The rows of a group lie close to one hidden flat surface of 13 dimensions, which passes through zero. Surfaces can cross.
In the rows, zero is written as 128.
Some rows, each with its group after it:
[104 126 155 131 110 130 145 106 146 123 140 133 116 145 133 132 143 155
 147 142 119 157 134] => (0)
[148 159 136 114 169 134 127 127 126 148 137 114 140 133 126 134 148 137
  96  98 118 101 139] => (2)
[136 114 203 143 138 140 124 125 121 117 154  90 127 105  94 129 149 149
 180 182 156 130 191] => (3)
[123 120 148 144 129  78 133 119 110  92 139 110 117 119 102 113 196 178
 175 205 143 146 132] => (0)
[136 147 121 138 129 152  95  77 153 154 105  94 116  81 120 151 155 133
 128 114 122  88 148] => (1)
[142 114 117 126 148  90 106 138 131 149 107 118 157  93  93 114 126 130
 114 146 124 109  99] => (1)
[138 115 147 135 103 114 117 113 161 145 164 111  99 141 144 121 124 171
 124 146 117 131 109] => (0)
[160 141 150 100 110 151 117 149 139 158 148 145 101 153 115 105  72 182
 161 126 103 139 126] => (0)
[144 197 114 129 103 162 162 123 167  97 129 118 165 134 162 104 121 141
 146 168 105 156 127] => (3)
[139  43 166 163 131  99 111 170 153 135 151 117 128 103 117 105 108 133
 124 163 157 131 139] => (2)
[117 108 110 157 156 170 189  89 165 144 101 143 134 103 137 120 158  90
 123 161 152 103 123] => (0)
[159 175 139 196 118  48 123 112 145 102  89 119 164 107 115 161 126 131
  85  89 150 149 123] => (2)
[140 108 111 185 151  66  75  87 140 125 108  92 157  76 116 171 111 159
 126 119 126 117 125] => (1)
[153 161 112 112 108 114 104 154  55  93 137 149 147 163 161 151 104 102
 131 100 134 136 146] => (0)
[105 119 165  96 218 100 124 140 110 139 176 105 196 145 125 152 165 152
  86 120 125 115 159] => (3)
[131 113 143 117 126 132 122 120 134 131 136 132 145 126 134 128 145 136
 135 154 124 128 119] => (0)
[136 203 133 104 102 174 134  55 130 148 128 115 169  94 158 170 156  83
 132 180 175  82 159] => (1)
[ 76 162 115 123 123 156 151 142 127  91 135 116  90 148 121 135  93 142
 162 106 131 163 152] => (2)
[208 155 227 178 137 135 149 133 100  78 200 108 168 155 147 161 104 144
 150 149 185 141 181] => (2)
[ 98 162 107 105  99 115 114 102 154 104 174 107 161 136 189 149 149 152
 109 168 123 141 110] => (3)
[ 84 174 104 105 115 106  93 134 138  99 135  62 129  91  98 132 112 151
 137 154 123 139 117] => (1)
[140 174  83 119 142 174 114 135 154  97  93 103 121  88 120 107 186 145
 143 130 111 108 131] => (1)
[128 106 180 139 104 141 159 112 141 131 125 153 158 117 117 142 125  89
 135 172 183 133 119] => (2)
[176  82 127 185 131 134 153 142 126 144 140 143  31 175 180  71 190 157
 127 103 100 112 180] => (0)
[102  72 117 150 130  88  91 129 152 151 137  75 101  78  85 114  74 153
 144 156 122 125 112] => (0)
[162 130 132 124  49 119  88 101 233 177 174 113  62  89 128 128  91 183
  95 164 174  95  24] => (3)
[104 103 149 142 134 113 162 146 125 152 147 128  77 151 117 103 110 139
 134 133 139 137 167] => (1)
[ 98 134 119  83 135  92  77 153  38 106 173 124 113 192 169 152 151 158
 141  90  86 145 192] => (0)
[135 155 160 140 121 181 136 132 107 105  87 148 138 119 115 167 128  63
 135  69 169 130 178] => (3)
[ 68  67  95  67 177  91  79 176  63 139 171  79  76 130 117  98 200 123
 110 142 106  86 142] => (2)
[125 146 165 176 164 136 183 100 102 113  94 140 122 124  76 157 113 113
 168 115 174 137 172] => (1)
[131 148 142 128 115  86 141 110 103  95 146 126 117 141 127 121 209 163
 155 193 145 136 121] => (0)
[139  83 173 129 104 134 125 127 147 144 113 132 149  94  76 116  99 101
 145 169 151 131  80] => (3)
[120  68 142 100 135 140  74 151 147 168 140 113 149  93 105 134  77 116
 116 123 125 107 107] => (3)
[120 133 146 122  85 161 121 139 157 113 128 115 121 114 135 111 137 122
 145 148 127 143 139] => (2)
[120 150 152 153  70 134 104 127 156  66 110  76 161  79 127 128 157  99
 145 164 137 159 144] => (0)
[124 115 124 110 146 126 146  66  98 156 164 126 123 151 136 141 137 154
 161 181 118 107  99] => (2)
[101 106 106 178 124  97 132 136 102 110  75 146  99 124  92 159  59  86
 129  55 153 152 133] => (3)
[ 91  48 148 117 215 151 132 146 193 207 123 133 161 115  87 113  64 163
 106  89  79 126 140] => (1)
[109 100 105 135 177  97 122 102 117 155 153 106 102 149 128 129 124 189
 132 118  85 118 131] => (2)
[116 106 130  91 123 103 120 165  86 107 103 154 166 139  92 117 122  90
 119 122 109 155  67] => (1)
[166 154 117 115 116 170 123 128  94 160 123 123  65 140 119 100 116 133
 168 115 106  99 167] => (3)
[103 128 119 129 129  73 110 113 108 116 120 105 154 101 120 143 165 109
 115 160 141 122 124] => (2)
[132 135 103 116 123 152 125 131 154 131 133 138 164 121 152 132  81 125
 123 142 128 127 107] => (0)
[121 200 132 145 103 138 161 141 117  63  94 134 134 124 104 123 116 128
 180 146 153 175 162] => (0)
[112 132 169 117 138 162 151 127 166 135 125 115 145 128 116 105 166 134
 122 125  96 144 146] => (3)
[152 110 119 143 131 129 110  97 121 140  99 146 176 128 157 141 136 118
 128 114  91 126 142] => (2)
[120 150 158 148 141 102 144 113 134 103 161 114 170 140 135 163  94 148
 121 136 151 154 136] => (3)
[152 168 133  96 150 143  85 173 145 100 131 117 224 123 158 146 129 112
  62  69 101 130 131] => (1)
[ 79 193 109 139 132  70 118 130  77  65 118  82 123 126 108 167 143 116
 119  85 140 153 162] => (2)
[164 225  55 132  79 154 125 165  95  73  43 135 115  96 112 112 106  54
 129  89 150 123 113] => (3)
[110 151 143 136 141 178 164 123 137  99  93 143 125 140 114 137 156 119
 142  92 121 150 150] => (1)
[ 90  92  70 120 120 106  97 175 154 128 119 134  65 143 147  95 129 157
  91  62  76 146 110] => (2)
[143 107 148 147 144 127 108 190 124  93 120 115 170 118 119 106 101 128
 139 116 107 159 165] => (1)
[149 127 145 166 131 111 139 121 136 122 126 149  93 126 124 150 149 135
 109  99 182 118 128] => (3)
[144  98 135 103  98 162 158 143  66 126 115 182  88 167 107  96 125  97
 182 150 127 136  91] => (1)

New rows, each followed by its group:
[129 130 129 129 150 101 145 122 107 125 138 150 143 148 120 146 106 151
 136 136 147 136 115] => (0)
[119 177  73 122 140 112 130 154 117 107 101 117 140 128 126 124  99 109
  98  82 108 134 121] => (3)
[155 158 153  93 141 115 113 180 162 181 175  88 144 113 119  94  89 139
  75 141 142  92 148] => (1)
[ 84 157 133 130 112 145 137  90 130 141  97 118 103 132  92 153  82 126
 157  85 106 154 146] => (2)
[ 76 145 135  99 109 100  98 104 121 162 127  87 108 110 108 149 146 100
  94 108 124 112 149] => (1)
[146 151 113  91  87 144  76  99  57 141  72 119 157  94 107 135 143  60
 165 143 104 101 142] => (2)
[135 120 117 103 202  89 133 129 119 184 168 128 126 156 118 131 111 176
  83 108 116  91 101] => (3)
[110  70  84 146 166  66 121 158 115 134 107 136 118 123 102 107 118 138
 108 118 113 128  94] => (3)
[108  84 156 111 165 149  90 150 114 151 147 109 133 133 116 136 100 143
 146  90  89 129 188] => (0)
[176  92 123 124  95 177 143 190 103 115 152 195  86 177 149 104  44 121
 158 122 157 142  95] => (2)
[123 149 164 121 126 134 119 105 192 161 188  77 100 116 121 133  96 202
 135 156 134 121 134] => (3)
[169  92  98 137 126 133  70 144 105  87 174 139 155 104 211 150 162 153
 158 197 179  96 164] => (3)
[ 86 132 152 122  73 141  96 122 161 126 117 108 118 122 124 156 105  91
  93  60 114 156 120] => (3)
[140  89 184 139 114 159 127  88 118 144 138 126 141 134 155 153 178  69
 110 117 131 109 143] => (0)
[ 96 142 129 124 102  58 118 151 114 126 160  96 112 137 144 121 133 120
  89 135 144 133 157] => (1)
[ 89 121 148 162 172  94 181  89 137 155 111 120  86 122  66 142 137 133
 118 114 161 124 124] => (0)
[154 140 123  91 115 136 110 143 125 130 125 131 117 115 138 100 229 121
 103 153 133  91 106] => (3)
[151 145 122 135 114 120 112 163 164 121 102 119 130  96 122  98 157 124
  99 125 131 123 121] => (2)
[105 106  92 143 159 113 146 137 110 115 140 143 111 153 152 132 120 146
 131 119 135 135 144] => (1)
[149 133 137 117 142 179 144 166 141 100 116 139 143 125 102  95 106 143
 165 137 111 152 111] => (1)
[126  96  82 142  95 159 119 135 121 137 124 122  75 130 171  93 114 110
 156 135  97 122 164] => (0)
[ 78 144  93 144 185 103 178 146  73  79 103 131 107 136  95 133 152 119
 149 122 165 141 159] => (2)
[ 84  92  90  94 196 101 109 165  96 110 119 118 180 116 136 112 205 118
 103 140  99 118 144] => (3)
[110 118  96 138 181 108 178 154 159 150 137 139  88 135 125  85 141 171
 112 150 140 119 129] => (1)
[128  90 137 148 124 110 139 137 133 118 124 152 134 142 134 118 130 132
 129 129 117 149 119] => (1)
[104  85 112 116 160 173 121 121 100 139 101 142 122 126 104 135 108 114
 173 110 102 124 141] => (1)
[109 145 116 132 187 123 159 148 160 147 118 145 132 140  99 132  73 170
 105  78 129 139 124] => (0)
[118 143 149 116 151  92 111 164 135  95 129  90 183 102  99 120 165 121
  88 136 137 134 115] => (3)
[102 215  84  80 154 132 131 155  75 110 106  61 151 117  88  85 107 115
 161 145  68 136 166] => (3)
[133 131 150 130 147 115 122 137  99 115 141 115 138 136 128 133 141 130
 133 124 126 130 160] => (3)
[ 80 137 136 125  95 124 132 135 151 113 143 105 138 127 168 113 162 113
 120 156 121 150 187] => (1)
[122 150 130 100 139 124 109 143 148 138  93  95 147  76  61 103 136 127
 123 142 114 117 106] => (1)
[132 198  82 102 142 133 149 120  89 118 115 136 120 143 142 129 169 118
 120 122 133 106 135] => (3)
[135 159 151 111 117 178 144 137 140 123 151 122 115 143 128 123 102 138
 149 130 135 136 137] => (1)
[154 111  62 125  91 179  77 146 141 138 118 135  26 119 191  82 198 158
 153 123 101  89 169] => (3)
[136 128 104 124 112 115  97 127 130 131 119  90 133  83 123 123 139  85
  96 145 142  93  88] => (0)
[ 90 106 131  97  78 112 152 147 156 140 131 146 103 151 141  74 184 116
 102 161 103 150  90] => (1)
[144  49 115 167 113 156 116 146 162  94 122 146 146 126 205  89 192 135
 140 153  84 147 159] => (0)
[128 154 126 121 118 148 116 132 148 142 156  95  91 126 149 123 129 146
 122 119 126 112 166] => (1)
[123  90 157 140 125 146 171  77 139 186 149 171 118 160 164 146 121 113
 124 140 152 113 146] => (1)
[199 164 160 110 141 205 159 169 147  99 240 108  93 178 179  94 115 205
 157 173 142 119 136] => (2)
[155 112 138 214  95  68 113 185 174  79  87 114  71 116 109  97 144 144
  80  53 123 168 115] => (3)
[143 132 114 122 142 108  97 191 142 103 136  74 145 120 134  66 138 163
 117 133  52 145 148] => (3)
[ 96 103 169 179 139  50 166 104 121 115 130 112 122 136  71 138  98 153
 152 155 144 171 117] => (3)
[118 118 191 142 117  94 135 108  88 120 171 114 114 154 109 169 101 120
 137 126 165 139 138] => (2)
[139  88 144 165 107 100 110 119 156 147 122 133 124 124 126 132  88 143
 122 111 115 143 119] => (2)
[157 119 140 100 104 180 144 105 163 174 129 160 115 144 157 107 167 117
 103 136 113 101  87] => (0)
[ 96 128 131  98 157 170 141 128 157 151 134 102 139  91  98 113 128 131
 148 176 142 110 148] => (2)
[162  93 124 145 118 200 166  98 117 137 111 175  75 141 121 107 121 141
 214 165 131 119 113] => (1)
[150 107 114 139 144 157 104 165 156 120 109 132 152  70 112 121 108 113
 132 141 172 103 127] => (3)
[117 143  50 126 109 116 105 149  64  80  93 111 152  88 135 124 111  62
 160 172 151 119 137] => (0)
[133 127 141 178  94  37  86 113 114 148  97  70  84  71 102 114 196 104
 109 143 147  98 192] => (1)
[137  74 153 116 131 129 121 109 125 164 172 125 126 143 136 114 119 167
 166 189 105 120 128] => (3)
